The rows of a group lie close to one hidden flat surface of 10 dimensions, which may be shifted away from zero. Surfaces can cross.
Some rows, each with its group after it:
[ -3  -6 -23  22 -13  34 -17  10  17 -34  32  12 -32  14   7  23 -18  16]  L
[ -8 -32  51 -18  42  22  25  11   9 -11 -43 -10  -5  62 -12 -26 -12 -10]  L
[-16  23  81  68 -49  25  -2   1  -8  -3  17  48  43  21   7  42  -1  -5]  M
[ -2 -15   6   3  -7  -2 -14  17  12 -33   9   5  10  15  -5  23   8 -18]  S
[  7  -9  17 -56  -3   9  11  24  29 -51   6 -18 -33  12 -45 -12   6 -45]  W
[  1  23   2  16 -33 -16  34  -1 -19  16   8   5  15  12  48   5 -27   5]  X
[  3   3  21 -18  27  20 -12   0   7  -1 -27  -3   1  -6 -30  -9   4 -14]  M
[ -8 -14  39  11   9   0  28   0   7  10 -15  -2  -8   8  -5 -10   0  29]  X
[-25   7  -6  -5 -19  13  36 -17 -14  28 -12 -12 -10 -52 -15  -2 -25   8]  X
[  7  -2 -32  -4 -25 -28  -2 -25  19  -2   7  -9 -28 -25 -34  -1  18  30]  M
[  8  52  16   1 -23 -24   0 -24 -13  60 -13  -4  18 -14  14  19   4 -32]  M
[-16 -11   3  13 -10  -9   3   3  -6   3  -2   7  18 -26  -1  13   0   6]  W
[ 31  35 -11 -14  18 -13 -33  -5  -8  13  -4 -32 -30  26 -28  16  29 -18]  S
[  5  13  32  14  -7 -26 -10 -27   5  31  -4  16 -15  -7 -26  -9  28  34]  X
[ 25 -53 -22  29  32  -1 -15  43 -22 -61   9   4  11  36  25 -38   3  16]  W
[ 13 -11 -12  -3  -6 -41 -10  22  18  -4  -2  -1   3  -1  36   7 -14 -32]  L
[ 35  15 -15  24   1  43  -2  33 -24 -38   3 -17 -12  27   9  14 -34   6]  S
[ 29 -15  17  24 -45 -14  14  18 -14 -66  62  17 -11  41   0 -43  22 -13]  W
[  3  -3   7  40  18  62  14   9 -46  -6 -24 -25 -16  13 -27   1 -22  26]  M
[  4  30  -1   6 -38 -12   5   7  -2 -24 -14  41  32 -15  13   2 -34  22]  X
[ 10  21  38   9 -15   3  13   2   5   7  10 -11 -25  32  -4  23   3  -5]  L
[ -1 -28   8  62 -29  -3 -15 -36  -7 -11  16  29  -3 -11 -48 -25  35  75]  M
[ 16   8   3  30 -13  12   9   9 -13  -9  51 -34 -32  28  -7  35  29  19]  S
[ 11   3  -4  -7 -10 -11   5  -2 -14  -1   6 -13 -19 -17 -23 -18  14  -7]  W
[ 26  -3 -11  16 -35 -45  18   3 -10   1  24 -10  -6 -57  -4 -19  18  19]  L
[  6  -7   4  33   4   7  -9  13  -9  -4  20 -14 -16  -9  -5  27  16  31]  W
[-47 -18  12  24 -39  56   2 -13   4 -24  43  21 -22 -22 -34  13   0   3]  X
[ 23  23   9  15 -12 -25   2  -8  -2  37 -26  -5   8  -6  20   5 -14 -16]  S
[ -4 -42   8  25   3 -18 -20 -23  22 -16  23  48  -1  32   1 -47  31  43]  L
[-29 -14  40 -15   5  10  22   4  17  18 -22 -11  -8  14   4  16 -16 -37]  X
[-24  -7  14 -12   3  15   2  -9   5   7  -4   3 -12  15  -4  -3  -6 -23]  X
[  5  -9  -3 -26  15   9  41  28  13 -20 -27 -24 -12 -23  -1  -4 -36  30]  X
[ 30  21 -20   3   5  -4 -19 -14 -15   6 -14  -2  -7  -3 -20 -19   6  10]  S
[ 27  41  10 -37  -6 -41  -5 -18  22  17   9  -8  -5  54   3   4  25 -24]  S
[-10 -22 -19 -47  41   5  -1  25  12 -14 -41 -29  -2 -24 -12   7 -18 -21]  W
[  9  -1  19  27 -22  -7 -15  16  16 -22   3  16  17   6  13  30  -6 -15]  S
[  9  24  29  -9   9   0  10  10 -26  23 -62 -18   6   7 -10  -2 -24 -37]  L
[-13 -15   4  -4  27  19  -1   7 -14  -5 -30  -8   7  -5 -18   1  -5   7]  W
[-25  12 -13 -25   2  34  29 -19  18  34  -4 -31 -53  -2 -10  20 -28  -7]  L
[-52 -34  12 -28 -18  -9  49 -15  31  -4   9   6  26 -35  -9  -3   3  20]  W
[  2 -11  36  43   7  41 -25  18 -18 -46 -22  39  33  55 -14  -3 -14   8]  M
[-23  11 -18  -3 -20  12   2   4 -12  17 -26  -4   1 -61  -5  21 -38 -28]  X
[  7 -21 -15 -17   6 -19 -26  14  34 -17  -5   2 -22 -26  -9   2   2 -14]  L
[  8   4   2   1   6  12 -17  -8   3  -2 -10   4 -30   0 -38 -10   5  13]  L
[  1  11  -4 -42 -14 -36  -1  -3  48   3   8   2 -16  16  18  14  -2 -34]  L
[ -3  -6  21 -18 -31 -60   9  -5  28   8 -15  13  25 -36   6  -7   5 -31]  L
[ 19  27  20 -15 -22 -42  -5  10  34 -14   2  26   5   2  10  13  -1  18]  X
[-15  17 -44 -50 -13  11  -4   5  13 -19   3  -2 -15 -22   0  11 -28 -50]  X
[ -3 -34  -3  16   6 -19  -2 -11   0   8 -30   0  16 -13  -5 -22   3   7]  M
[ 42   5  -4  10  10  -9 -15  -6  15  22 -20  -9 -29 -34 -20 -18   2  22]  S
[  1  -8  28   7  -9  -9  22   7  -5   0  15 -16 -12  18   2   1  14  -8]  W
[-31 -24   8 -46  14   0   8  26  31 -12 -48  -1  18  -7  21  13 -45 -70]  X
[ -5 -30  16   1  11  -2  26  -2   9  -6 -15 -13   1  42   2 -15   1   9]  M
[ 19  24 -32  17  20  -3 -43  -6 -33  -5  -1  10   0   7 -15  -4  21  47]  W
[ 43  49 -32 -13 -39 -15   7  -5  19  -3 -15  20   6 -32  23 -17 -48   3]  S
[ -3   2 -10   0 -21  23  46   1 -20 -25  43 -17 -12   7  -3  -8   2  33]  W
[  8  52  21  -3 -22   8 -20 -19 -11  -2 -19  26  19  33 -31   7   1 -15]  S
[  3 -14  12  35   0  22  -7  30  -9  10  -6 -13   5 -49   8  33 -17 -17]  M
[ 50  28  18  21 -11 -43 -32  -9  27  31  15  -3 -30  -2  -2  16  33  13]  S
[-22  -3  22 -36  -9   8  22  -3  31 -12 -19   1  14  -1 -16  10 -15 -27]  M
[ 23  67 -36 -20 -22 -24 -27 -21 -29  22 -23   0  12  -4  -6  11  -9 -38]  S
[ -8 -42  33  67  -9 -10  22  -5 -41  13   8  10  24   7  15 -30  15  30]  W
[-36 -34  11   8   4  -6   8 -40  31  40  -2  14 -11  21  19 -13   3  10]  L
[  5  51  54  13 -39  -1 -26 -10  17   1  17  29   4  35 -21  43  18 -12]  M
[ -7  44 -37   3 -49 -20  15 -61 -33  27 -34   1  14   8 -25 -11 -19  13]  M

New rows. What belongs after each?
[ 15 -10  12  43 -23  -7 -11  37  11 -15  21 -11  -6  16  33  60 -10 -12]  M
[-43 -55  32  17 -18   2  20   7  16 -18  21  -8  16  -9 -14  30  24 -12]  S
[ 14  30  17  22  17  39  -7  -2 -35  18  11 -22 -50  47 -16   9   7  13]  X
[ -5  -8  11 -22  -9 -13 -20   2  51 -21  33  16 -32  -5 -16  14  24  -6]  X
[ 21 -10 -71  -1 -29 -17  -2  43   7 -30  29 -25 -18 -68  40  27 -39 -18]  L
[ 18 -23   7  -6  27 -40 -33  24   8 -21 -16   9  15  36  17 -13  17 -28]  W
[-64 -30  -7  -5  -5  43   1 -44  33   2 -16  46   0   6 -17 -18 -29  10]  L
[-50 -23  40  37 -23  21  -3 -28   4  -7 -21  67  44  43  14 -11 -26  -3]  L
[  1   7  30  14  10  24   4 -22 -12  18 -11  -1 -27  33 -31 -18  11  22]  L
[-40  -9  49  30  10  33   5 -10 -20  24 -40   6  21 -16 -36  23  -3  26]  W
[-29   9  16  -2 -14  11  27 -21  -3  53  -4 -25 -24 -24  -6  18  -8 -20]  X
[ 17 -20  29   6   6   1   9  20  36  -9   4 -14 -19  12   1  14   2   3]  S
[ -9 -14  32  13  20  27  11  11  -3  16  -9 -23 -37  13 -12  13  -2   0]  X
[ -1 -21 -38  19   7 -17 -27 -25  10  29   9  10 -23  -2  22 -17   1  17]  L
[ 21   0 -27   5  40   1 -32  -1 -42  11 -37 -15 -14 -21 -35 -29  10  10]  W
[ 15  36   8  25   5  17 -29 -11 -42  19 -40  16  25   5 -16  -8 -10 -13]  M
[ 18   4  -3   5   6  10  14  21  -6  -3  19 -37 -22  29  13  26   1  -7]  S
[  9 -25  -8  25  -1  -8  -9   3 -30  -9  -7   4   1 -26 -20 -37  11   6]  W
[ 16 -36 -13 -11  34 -13   4  24   8  -1 -17 -21  12   0  34 -14  -8 -23]  M
[ -9 -29  -4 -17   5   1  55  -1   9  -8  -7  -5  -3 -25  -4 -38 -15  53]  X
[-25  -9  -1 -20 -34  -5  26  -8  29 -13  35  12  -7 -14   8   0  -1  -1]  X
[ -7  16  11  18 -40 -21   6 -33  -3  43   1   6 -12 -47 -18   4   7   6]  L
[-11  11  10   6 -18  25   9   4 -13 -33  30  -9   0  46 -19  29  17  -3]  S
[  5  22   6  24 -24   3  -3  -8 -17   9  -3  10  18   1   7  10  -9  -6]  M
[-23   3 -10  14 -10  33  11 -14  -9  -1  -2  16   0  39  24  -4 -38   2]  L
[-23 -18   7   6 -40  -8  11 -34  28 -42  -4  28   2  40 -49  -8   4  39]  M
[ 23 -12   7  28 -11 -13  42 -15  -1  32  23 -27 -20 -10  16 -17  11  43]  S
[-14  50   8 -13 -24  -9   4 -40 -24  64 -39 -21   5 -37 -41  22   1 -34]  S
[  1  16  -7   8  11  16   2  15 -33 -20  -8   8  30  53  27   6 -16  14]  W
[-35 -20  60  -3   0  23  66  15  10   6 -25 -15  16  71  46  18 -46 -37]  L
[ 11 -16  14  36  17   6  -3   9 -38   6 -12 -16  -6   6 -10 -12   7   9]  W
[  2   5   5   0  27  13 -17   2  23  31  -6 -20 -48  55  27  34 -14 -21]  L
[  5   1  20  15 -18 -15  16 -16 -28   7   6   2   3  14 -13 -34  17   2]  W
[  0   9 -30  21 -22   3 -22 -12 -28 -15  12  11  14 -22 -24   0  12   8]  S
[ 12  -5  12   4   9  -7 -34   2  18  10 -11   1 -32  -7 -23  11  12  -3]  L
[ 48  14 -21 -30  -6 -23  19   0  36 -22  41  -8 -29  33  18 -23  12  26]  S
[-17 -15  -6   7   3  20 -59  -4  33 -24 -18  44 -11  -8 -26  10 -13 -10]  L
[ -2 -26  30  18  29   1   5  16  -6  21 -14 -33 -19   3  -4  16  13   7]  W
[ -2  14  11 -19  15  17  34  -1 -41  12 -33 -33  -2  32  -9 -23 -17 -21]  W
[ -7   7  37 -21 -16 -44  11  -6  33  -5 -17  36  34  28  19 -14  -1  -2]  X
[ -8  12   3  -7  -5   7 -11   2   9  12  -1  -8 -28 -10  -9  25  -6 -24]  X
[-10  -6  33   9  -6 -21  33   2   6  19 -29   5  20 -12  17  -2 -19  19]  X
[ 10  41 -72 -62 -38   9  23   0   4 -64  51  -9  -3   9  -9  -1 -10  -5]  S
[ 16  14 -20   2  17  28 -14  19 -21 -37   8  -5  -7  28  -8   6  -2  25]  W
[-28 -14  38  -2 -34 -46  14 -20  27  -7  -9  61  58  20  30 -26  -2  -7]  X
[ 21  51 -43 -24 -23  31  -7   9 -22 -22  -8 -17 -32 -41 -38  13 -31 -10]  L
[-49 -60  13  43  -2  37  57  15 -51  -5  18 -49  23  14  12  23  -1  -5]  S
[-25 -19  15   7   3   0   3  -6  16  21 -22   7   2  15  22   8 -25 -23]  L
[ 28  -3 -28 -30  22 -33  -5  12   9 -15  23 -23 -18  28  12 -14  25   8]  W
[ -7   6   4 -17 -11  -4  23 -10  16  16  20 -17 -35 -11  -3   5   8   7]  X
[-19  11 -28 -32 -12  15 -15  15   5 -29 -26   8  20 -52 -23  23 -31 -27]  W
[-31 -16  30   3 -10   6  20 -31   5   9  10  20   1  17 -14 -27  16  12]  X
[  1  -3   2  -9 -20 -26 -10  33  35 -33 -18  26  21 -46  12  25 -30  -2]  X
[-10  16  -7   4 -22  -5  18 -22 -11  33 -10  -6  -6 -12   7   0 -16  -8]  L
[ -8  22  27  -3   9  14  -2 -29 -22  26 -25  -4 -12   0 -59 -13  24  25]  W
[ -7   4 -21   9 -14   9 -29  -4  12   2  -3  11 -20 -22  -4  20 -17  -8]  L
[  6  11  -1 -37  14   3   9   0   6 -19   4 -12 -10  40 -14  -9  12   5]  W
[ 19 -31  23  30   3 -31  35   8  16  44 -13 -29   0 -14  44  -1 -12   3]  S
[  1  30  15   0  -8  16 -14 -20 -12  -2 -34  14   6  30 -41   2  -3  -2]  M
[  6  -9  -6  -6  -4 -27  18   5 -10  -3  11 -10   5  12  19 -18   9  -2]  W
[  9  20  29 -21  -4 -33  -8 -13  27   3 -16  26   3  16 -13 -16  17  20]  X
[-22  12 -13 -38  -8  21  30 -13  -8 -26  -3   8  19  12 -20 -20 -11  15]  W
[ -6 -22 -15  10  14   1  10  -1 -23  -2 -10  -3  14 -13  -1 -20   0  25]  W
[ 22   9 -26 -17   2  -6   3  20 -19 -23   8 -19  -7  19  12  -9  -7 -20]  W
[-21  22  55 -16  -8  36  17 -10  19   4  12  -3 -38  38 -37  22   8   1]  X
[-23 -19  26  -9 -10 -13  12  -9  37  15  -7   6  -5   0   7  13  -8 -19]  L
[ 23  37  14  15  -9  -2  -2  16 -32  15 -24 -20  -8   5   1  19 -20 -25]  L
[-28 -22  -9  25 -34 -14  57 -25 -30  -2 -35   4  53  51  35 -26 -45   6]  M
[ 40  22  -5  29 -30 -18 -41  19 -50  -1 -17  -7 -23 -37 -30  -8  -1 -61]  W
[ 18  25 -10  13 -14 -32  10 -14 -19  42  26 -46 -19  10  13  26  31  -7]  S
[ 14 -18   3 -21  40  21  20  21 -24 -35 -17 -22  -7  61  -5 -38  -4  -3]  W
[-24  17 -15  19 -49 -13  15 -48 -25  29  47  24   7  10  26 -23  11  -2]  X
[ -6  -8  16 -20  -6  -3  49   5  12   5   1 -16  14  30  33   3 -17 -21]  M
